The same things were measured in two ways. Each way mixes the same 8 hidden numbers, adds some noise and spreads widely along 5 directions of its own, which tell nothing about the thing.
In the rows, zero is written as 128.
Some things both ways: the first way, then the second way.
[135 102 138 161 121 111 121 137 128 159 140 158 118 132]
[152 174  42 125 164 136 128 130 205 149  83 115  95 131 150 122 130 111
 126 148 134 142 119]

[118 127 135 106 112 114 142 130 113 132 140 133 107 146]
[118 136 165 141  98 133 137 116 110 101 136 117 169 132 126 139 131 128
 111 104 116 142 134]

[105 166 138 109 157 175 137 148 131 121 124  89 165  76]
[123 127  73 120 178 133 135 147 159 182  70 128 112 120 156 108 119 148
 126 154 161 114 115]

[116 129 127 156 137 112 130 105 146 127 107 155 123 121]
[122 167  85 147 107 154  99 119 178  92 123 136 123 158 102 147 122 132
 126 111 110 120 103]

[116 144 150 119  99 129 103  88 106 164 110 135 110 175]
[107 108 173 166  71 136 136 151  69  80 196 124 191 165 111 170 108 159
 134 139 109 102 125]

[140 132 103 125 133 116 112 140 117 131 132 122 122 122]
[145 150 126  74 127 116 152 114 125 116 145  85 139 105 139  94 146  93
 139  97 139 160 151]

[114  99 139 152 148 144 134  84 112  26 112 117  85 160]
[126 155  85  83 139 138 128 139 140  91 124 112 135 156  96 139 114 126
 147 113 137  92  97]

[119 108 124  54 167 120 123 131 100  96 127  95 140 106]
[120 122 119 124  90 118 106 106 134 135 137 126 145 153 112 100 122 132
 122  85 122 145 139]

[154  76 134 100 156 137 125  94 129  87 136 182 134 134]
[ 89 125 186 173 101 135 159 112 108  92  99 140 138 151 144 136 153 101
 142  85 137 125 124]

[132 164 132 106 105 106 147 130 155 114 131  52 137 123]
[120 103 123 109 120 116 106 131 112 151 172 128 128 118 121 103 117 137
 127 135 126 132 136]

[162 135 115 114 112  67 108 113 143 212 129 194  87 184]
[129 150 145 146 109 124 120 135 151 118 142 114 129 144 148 117 149 118
 133 117 135 136 151]

[149 138 109 118  91  74 147 134 133 118 166 130  71 167]
[122 135 161 133  98 125 143 126  97 111 123 114 140 135 118 134 129 118
 117 110 128 144 136]

[143 148 116 140 131 105 115 128 143 140 156 141 133 111]
[123 112 121 175  98 140 140 128 118 139 108 151 103 149 138 142 126 108
 146 128 127 129 117]

[149 126 121 109 104 146 114  35 136  79  98 169 167 149]
[110 133 182 161  81 132 118 120 101  79 139 130 164 147  99 156 126 137
 124  88  97 124 118]

[143 141  93 111 117 149  95 112 123  91 121 119 135 114]
[ 76 113 150  53 136 121 160 111  38 104 137  98 127 113 106  83 123 122
 114 150 188 151 142]

[120 167 129 149 140 110 136 133 118 142 156 140 127 139]
[131 136 109  87 126 137 135 111 131 121 138 114 157 113 113 123 117 119
 121  97 120 136 111]

[123 161 101 124 149 107  97 119 146 148 129 151 116 108]
[129 147 122 103 136 127 156 114 149 118 138 103 146 114 166 104 154  93
 139 104 147 143 142]

[118 146 125  70 124 140 148 126 140 123 157 171 116 135]
[100 120 184 142 138 118 125 131 110 132 111 125 136 117 136 131 142 124
 108 112 128 123 127]

[109  83 181  88 154 129 154 169 101 152 167 132 116 150]
[ 87 110  99 118 157 128 130 111 126 150 110 130 145 128 142  95 113 154
 108 143 150 129 123]

[114 160 121 120 126 113 142 127 126 125 132 118 131 130]
[155 140 142  73 119 115 108 125 140 133 182 104 124  86 119 105 141  95
 130  89 112 151 140]

[126 144 121  99 123 174 140 135 125 101  95  90 148 106]
[121 134 184 140 101 125 127 149  95  99 141 113 153 135 113 139 131 141
 136 110 126 114 131]

[101  93 144  58 104 113 187 179 110  69 205 104  70 155]
[125 124 138 145 121 114 109 117 118 144 106 124 135 123 108 127 110 148
 100 115  94 147 128]

[ 99 165 125 107 135 119 147 122 118 138 174 210  80 175]
[ 98 116 169 129 125 143 117 143  97 137 115 140 111 112 108 135 125 130
 112 132 145 120 110]

Other things, the second way, with their names:
(292): [ 86 123 123 114 128 147 127 132  82 106 138 129 104 123 104 125 115 143
 113 180 155 134 115]
(523): [144 154 139 188 106 153 188 145 144 101  82 117 152 138 178 140 149 127
 179 110 135 131 131]
(162): [104 112  93 118 107 114 103 108 126 130 135 151  79 166  94 116 122  93
 137 109 122 125 115]
(584): [115 105 124  81 147 108 108 136  91 156 150 117 110 112 104  97 112 134
 115 148 141 131 130]
(384): [134 126 157  56 151 102 131 145 102 136 136  99 141 110 107 120 125 112
 130  98 141 104 119]
(741): [109 137 170 139 109 124 133 126 117  92 139 122 141 141 135 125 150 111
 145  98 132 126 135]
(457): [151 133 117  84 172 110 158 125 138 130 150  90 146  84 167 108 145  98
 152 117 120 136 132]
(638): [123 120 141 143 106 139 128 156 101 130 136 130  98 136 119 144 122 117
 132 155 145 119 125]
(481): [103 118 125 153 113 133 127 129  87 123  91 140  95 136  96 126 111 144
 132 146 126 133 112]
(562): [125 121 131 171 126 147 138 173 103 143  97 122 129 128 135 133 110 187
 137 175 143 116 125]
(27): [172 148 130 179 136 120 137 170 176 135 117 115 126 131 170 149 150 123
 183 118  97 102 124]
(980): [114 136 154 133  87 128 131 100 115  69 175 119 180 148 116 135 135 121
 133  78  96 135 130]
(723): [171 141 152 198 115 132 123 166 172 165 102 125 123 112 165 141 145 138
 156 112  97 126 137]
(671): [110 133 117 175 111 138 143 128 109 112  94 131 107 152 128 140 124 128
 130 157 132 137 126]
(219): [132 138 117 152 136 128 123 140 140 139 121 118 117 124 145 123 130 140
 129 146 121 137 133]
(1002): [150 135 128 143  44 153 109 147 122 127 142 133 137 151  91 137 106 144
 133 105 126 135 129]
(109): [117 140 121 116 128 132 111 138 126 107 144 115 171 152 104 155 103 150
 102 127 116 103 110]
(163): [ 99 144 104 154 136 129 121 118 139 113  80 132 137 170 110 140 112 151
 104 127 120 117 110]
(804): [132 170 119 113 150 119 150 107 117  89  82  86 143 116 115 131 125 130
 110 118 105 156 122]
(488): [129 141  68 142 110 161 159 130 115 101  92 127 112 145 113 132 105 143
 157 152 134 133 103]
(956): [130 127 125 115 129 137 156 112 141 146 163 121 108  84 180 112 156  67
 131 136 143 166 147]
(279): [116 147 101  91 178 108 103 111 168 149 125 104 122 106 144  80 139 134
 102 131 137 148 146]
(479): [136 157 119 146 114 140 175 130 116  70 137  99 175 146 142 161 128 124
 142 131 115 129 125]
(273): [119 136 143 151 160 151 131 155 163 147  97 132 148 105 158 148 133 147
 120 125 137  98 104]
(935): [105 108 169 148 111 121  99 130 107 150 147 134 119 116 126 116 131 137
 108 132 125 142 142]
(424): [123 145 119  74 161 113 126 107 142 123 139 108 123 104 128 113 143  84
 117 104 127 135 120]
(125): [120  94 144 156 125 130 142 135 120 155 141 137 137 115 165 122 134 125
 143 130 129 126 133]
(681): [176 142 133 176  60 123 159 124 137 107 149 110 176 156 146 155 126 112
 157  79  77 147 141]
(611): [131 136 121 147 100 133 109 133 140 114 152 128 133 150 116 144 123 126
 134 116 110 125 125]
(764): [116 129 134 167  99 163 138 138 149 112 113 149 135 143 136 144 134 125
 157  99 139 103 105]
(952): [132 139 185 161 100 139 147 150  99  98 145 104 163 115 148 146 136 143
 137 134 126 137 142]
(211): [133 154 123 210  79 147 146 127 143  83  92 134 198 197 120 202 103 151
 114  97  81 107 100]
(242): [155 127 150 118 109 112 133 140 113 135 167 112 121 119 130 150 133  81
 127 120 112 130 133]
(973): [121 106  73 137 124 130 156 126 101 145  86 139 129 163 113 147  88 134
 123 145 127 115  98]
(16): [ 90 127 161 103 136 123 130 113 115 114 152 114 142 111 145  91 153 115
 120 117 161 140 146]
(210): [127 122 160 155  87 127 136 132 109 116 145 127 145 145 131 137 130 123
 136 106 118 133 139]
(862): [110 121 129 175  99 145 142 126 126 142  79 150  96 143 143 114 133 115
 146 121 149 138 129]
(708): [101 124 121 127 119 143 114 124 147 135 129 137 156 140 134 119 121 142
 115 108 142 118 119]
(554): [121 144  77  56 187 119 144 117 142 145 107  91 130  99 145  76 126 133
 122 141 164 146 131]
(194): [112 114 136 157  92 121 135 130 126 120 114 134 169 183 131 121 120 148
 149  87 134 106 128]
(188): [ 98 129 118  63 167 133 100 123 118 144 125 123  89  85 101  94 125 124
 104 138 156 137 113]
(778): [126 121 102 119  71 147 128 127 103 122 130 143 103 159  89 144 106 102
 125 121 141 132 112]
(87): [115 138  82 105 170 130 134 126 160 161  97 118 112 119 157 100 132 123
 118 147 162 131 128]
(978): [101 140 107 121 173 138 160 118 137 139  68 108 134 104 163  87 134 149
 121 148 165 148 130]
(632): [135 161 135 116 121 120  86 121 175 110 143 108 153 133 116 116 138 139
 123  72 103 126 133]
(534): [118 135 152 111 165 118 135 116 142 132 128 101 166  90 162 104 145 131
 114 105 129 139 137]
(541): [ 98 133 107 126 128 130 127 128 104 103 112 116 141 159 108 119 109 163
 119 146 139 128 124]
(263): [160 153 109 154 103 123 120 139 153 117 144 107 155 151 129 151 123 134
 133 116  89 129 133]
(675): [168 163 121 189 103 133 131 139 189 128 117 119 146 138 163 146 146 126
 150  99  91 138 139]
(461): [127 154 105 126 114 140 148 106 140  93 119 113 164 152 128 145 121 117
 116 105 118 135 119]
(265): [116 131 154 143 126 123 148 120 133 119 109 125 130 135 150 124 149 105
 144  94 135 126 131]
(703): [108 140 119 121 141 127 139 123 115 112 101 113 135 136 121 119 125 137
 118 134 140 132 122]
(487): [116 124 162  90 122 103 116 105 111 133 170 109 155 112 124 116 130  98
  84  99 121 151 147]
(890): [112 139 138 147 134 144 139 127 132 115 100 129 145 123 131 140 126 134
 122 117 128 122 108]
(239): [137 169 127 163 133 135 102 115 190 111 135 118 150 119 148 143 147 132
 114 108  88 140 131]
(505): [111 128  99 101 155 121 132 112 129 146 109 109 158 126 139 102 112 147
  92 132 146 144 132]
(558): [127 140 122 121  89 141 125 145  93 104 139 112 128 151  93 133 107 143
 124 153 142 135 128]
(508): [ 67  90 125 129 163 119 125 106 115 146 121 152 132 132 139 112 125 131
 103 135 140 111 113]
(946): [ 97 132 126 148 112 135 140 113 109 104 112 120 144 151 128 120 122 143
 115 135 137 143 131]
(564): [121 135 149 123 119 133 127 158  92 107 127 105 148 129 101 132 114 169
 138 140 137 113 121]
(31): [116 126 106 106 149 130 122 158 109 135 113 114 145 135 109 127 100 173
 125 157 147  99 110]
(884): [101 146 148 176 116 140 116 145 140 106  83 131 140 161 128 121 136 168
 139 118 141 109 126]
(511): [132 113 181 153  92 115 146 126  94 127 161 119 157 125 144 148 132 101
 112 108 101 143 144]
(767): [107 131  97 176  96 158 122 141 127 138  63 152 117 184 103 147  96 157
 113 139 143 114 101]
(769): [121 127 127 142 113 121 133 133 101 138 100 119 115 143 111 135 108 135
 103 152 130 142 133]
(500): [117 113 132 137 155 116 100 142 133 170 118 133 111 112 132 121 122 145
 112 148 120 122 125]
(486): [108 110 171 173  65 147 164 145  67  85 174 122 152 151 142 132 132 136
 168 143 148 135 146]
(90): [102  90 105 174  74 135 113 124 103 122 159 161 167 189 100 164  84 156
 110 128  95 108 109]
(656): [137 146 134 137  67 135 138 138 102  71 163 104 178 175 105 147 113 144
 143 114 120 124 136]
(35): [171 131 164 147 125 125 129 170 119 155 138 105 126  80 142 128 134 144
 148 138 106 137 141]
(600): [102 117 107 107 176 119 125 111 149 155 142 118 146 102 170  88 136 143
 109 143 141 137 137]
(415): [108 125 117 146 112 153 116 147 125 141 121 135 125 135 128 117 120 161
 124 155 154 127 128]
(661): [ 92 108 152 134 124 124 111 149  94 117 161 129 118 141 119 117 131 145
 147 152 146 107 129]
(784): [131 168 123 104 117 127 116 118 151 101 131 114 107 132 119 117 150  91
 131  98 135 142 135]
(164): [126 151 145 152 110 137 137 109 162 127 125 131 109 121 163 132 162  68
 117 109 135 159 145]
(897): [117 156 124 188  83 162 133 132 138  81 135 132 116 149 139 142 142 128
 146 147 127 144 131]
(746): [ 95 141  90 126 154 166 117 139 160 169  66 143  78 110 142  92 129 148
 113 167 192 137 122]
(39): [104 125 120 128 161 130 168 130  85 112 129 103 120 102 153 101 132 139
 147 184 149 148 138]
(631): [132 123 103 123 131 122 147 125 128 152 114 120 132 139 145 123 119 117
 118 136 136 133 131]
(331): [107 131 141 129  72 133  82 118  98 107 138 144 120 160  56 152 101 129
  87 108 109 127 111]
(629): [119 148 165 107 107 121 102 126 103 100 174 101  99  96 110  94 150 117
 127 133 127 169 157]
(810): [143 139 150  95  93 127 119 132 104 118 144 117 108 108  87 135 124  94
 126 101 119 142 123]
(903): [134 148 136 115 120 123 143 138 144 112 158 101 148 132 157 118 152 109
 143 121 147 128 149]
(86): [149 125 101  49 156 109 109 126 152 179 161 113 109  85 132 100 134  83
 120 108 136 135 130]
(605): [123 142 164 162 113 122  96 126 147 136 140 128 115 117 141 125 147 119
 105 121 109 154 150]
(657): [146 161 154 140 127 117 142 150 135 107 120  85 173 133 146 131 138 153
 137 114 120 128 144]
(276): [131 168  77  56 216 100 124 104 200 142 114  94 107  97 165  83 164  86
 130 114 137 136 132]
(468): [100 105 126 158  90 109 134 110  74 129  97 134 134 180  99 121 101 147
 109 127 123 142 132]
(643): [102 107 130 129  95 140 136 135  83 121 155 135 119 147 109 145 110 115
 107 163 148 132 126]
(555): [119 117 136 149  66 122 122 100 111 140 116 139 143 165 107 130 108 119
  90  86 117 154 136]
(259): [122 153  50 100 157 141  96 121 175 160  82 128 114 134 108 112 103 147
  88 140 139 133 106]

Some of these things the first way, each followed by its name:
[127 163 115 136 121 136 103 106 150 122 151 154 132 131] -> (457)
[115 127 109 116 176 145 126 210 114 186 129 148 125  71] -> (784)
[154 121 151 151 105 114 135 112 134 155 105 111 155 141] -> (611)
[103 145 108  61  92  98 131  97 154 118 137 160 101 128] -> (605)
[131 186 102 129 119 121 149 184 181 157 151 103 118  90] -> (978)
[123 159 135  86  81 129 168 100 170  59 137  75 127 130] -> (500)
[128  89 158 125 146 163 122 146  93 150 134 151 150 146] -> (554)
[126  97 131  60 148  87 124 138  66 146 173 150 114 145] -> (555)
[120  85 150  73 108 102 154 116 141  94 146 133  88 168] -> (279)
[118 149 118  98 131 136 111 141 115 123 142  90 138  86] -> (631)
[167 116 121 142  95  62  94  93 107 158 161 170 100 199] -> (681)
[ 99  68 167  72 178 141 138 184  84 190 148 183 100 144] -> (16)
[138 108 140 122  79 104 152 123 152 108 141 110  98 158] -> (219)
[114 124 145  98 119 145 155 127 120 118 140 148 130 150] -> (723)
[132 134 131 163 172 132 102 161  71 202 133 148 168 102] -> (778)
[187  71 190 116  63 108 159  58 109 105  97  70 195 177] -> (487)
[ 98 164 119 110 131 119 138 119 130 114 135 124 124 112] -> (259)
[123  71 126 119  91 154 154 176 105  83 181 150  82 144] -> (804)
[139  62 160  96 127 195 128  96 105  74  95 116 193  97] -> (163)
[117 147 153 123 114 146 126 107 108 155 111 134 136 153] -> (109)
[108 111 124 155 126 103 130 169 146 164 121 133  88 104] -> (897)
[ 83 187  93  55 129 113 109 123 136 107 159 125  85 106] -> (505)
[124 137 145  96 111 132 150 115 147 120 137 132 131 145] -> (534)
[180 100  97  73  81  79 108  91 133  67 172 124  96 173] -> (468)
[108 178 120 118 123 100 138 145 142 162 129 114  97 134] -> (415)
[183 129 155 163 125 127  96  98 125 252 113 215 201 164] -> (87)
[ 82 159 116  98  92 129 148 131 133  65 155 106  44 162] -> (562)
[ 96 166  71 115 151 135  96 107 151  57 134 147  77  91] -> (523)
[119 210 108 123 145  57 124 150 131 223 204 203  77 175] -> (86)
[121 177  89 135 108 103 143 124 128  79 156 122  97 135] -> (810)
[ 64 122 112  50 172 152 102 136  50 138 161 219 101 123] -> (331)
[169 167 152 146 125 104 128  69 152 181  90 134 188 152] -> (708)
[120 118 145  89 149 146 162 139 126 126  95 110 150 120] -> (632)
[117 142 143 130  89  97 164 129 176 157 126 139 112 134] -> (239)
[155 143 137 156 127 134 126 171 112 148 173  91 153 115] -> (973)
[158 127 150 159  88 105 153  69 153 106 135 165 122 193] -> (890)
[116 113 117  95 126 163 110 108 116  79 127 144 127 113] -> (703)
[ 96 153 113 107 140 149 107 139 106 137 134 144 109 106] -> (638)
[116  75 142 130  82 152 140 147 145  49 140  69  97 117] -> (39)
[162  88 139 115 133 131 131  77 136  79 120 148 150 146] -> (265)
[125 148 139  83 102 102 164 155 148 160 148 108 125 134] -> (935)
[123 162  93 133  93 113 113 112 120 103 110  93  92 136] -> (558)
[158  62 155 148  90 138 158 165 133 101 125  61 140 105] -> (671)
[136 108 116 101 186 126 109 158 126 125 158 139 142  81] -> (162)
[183 134 121  94 158 143  68  39 119 144  85 173 202 150] -> (194)
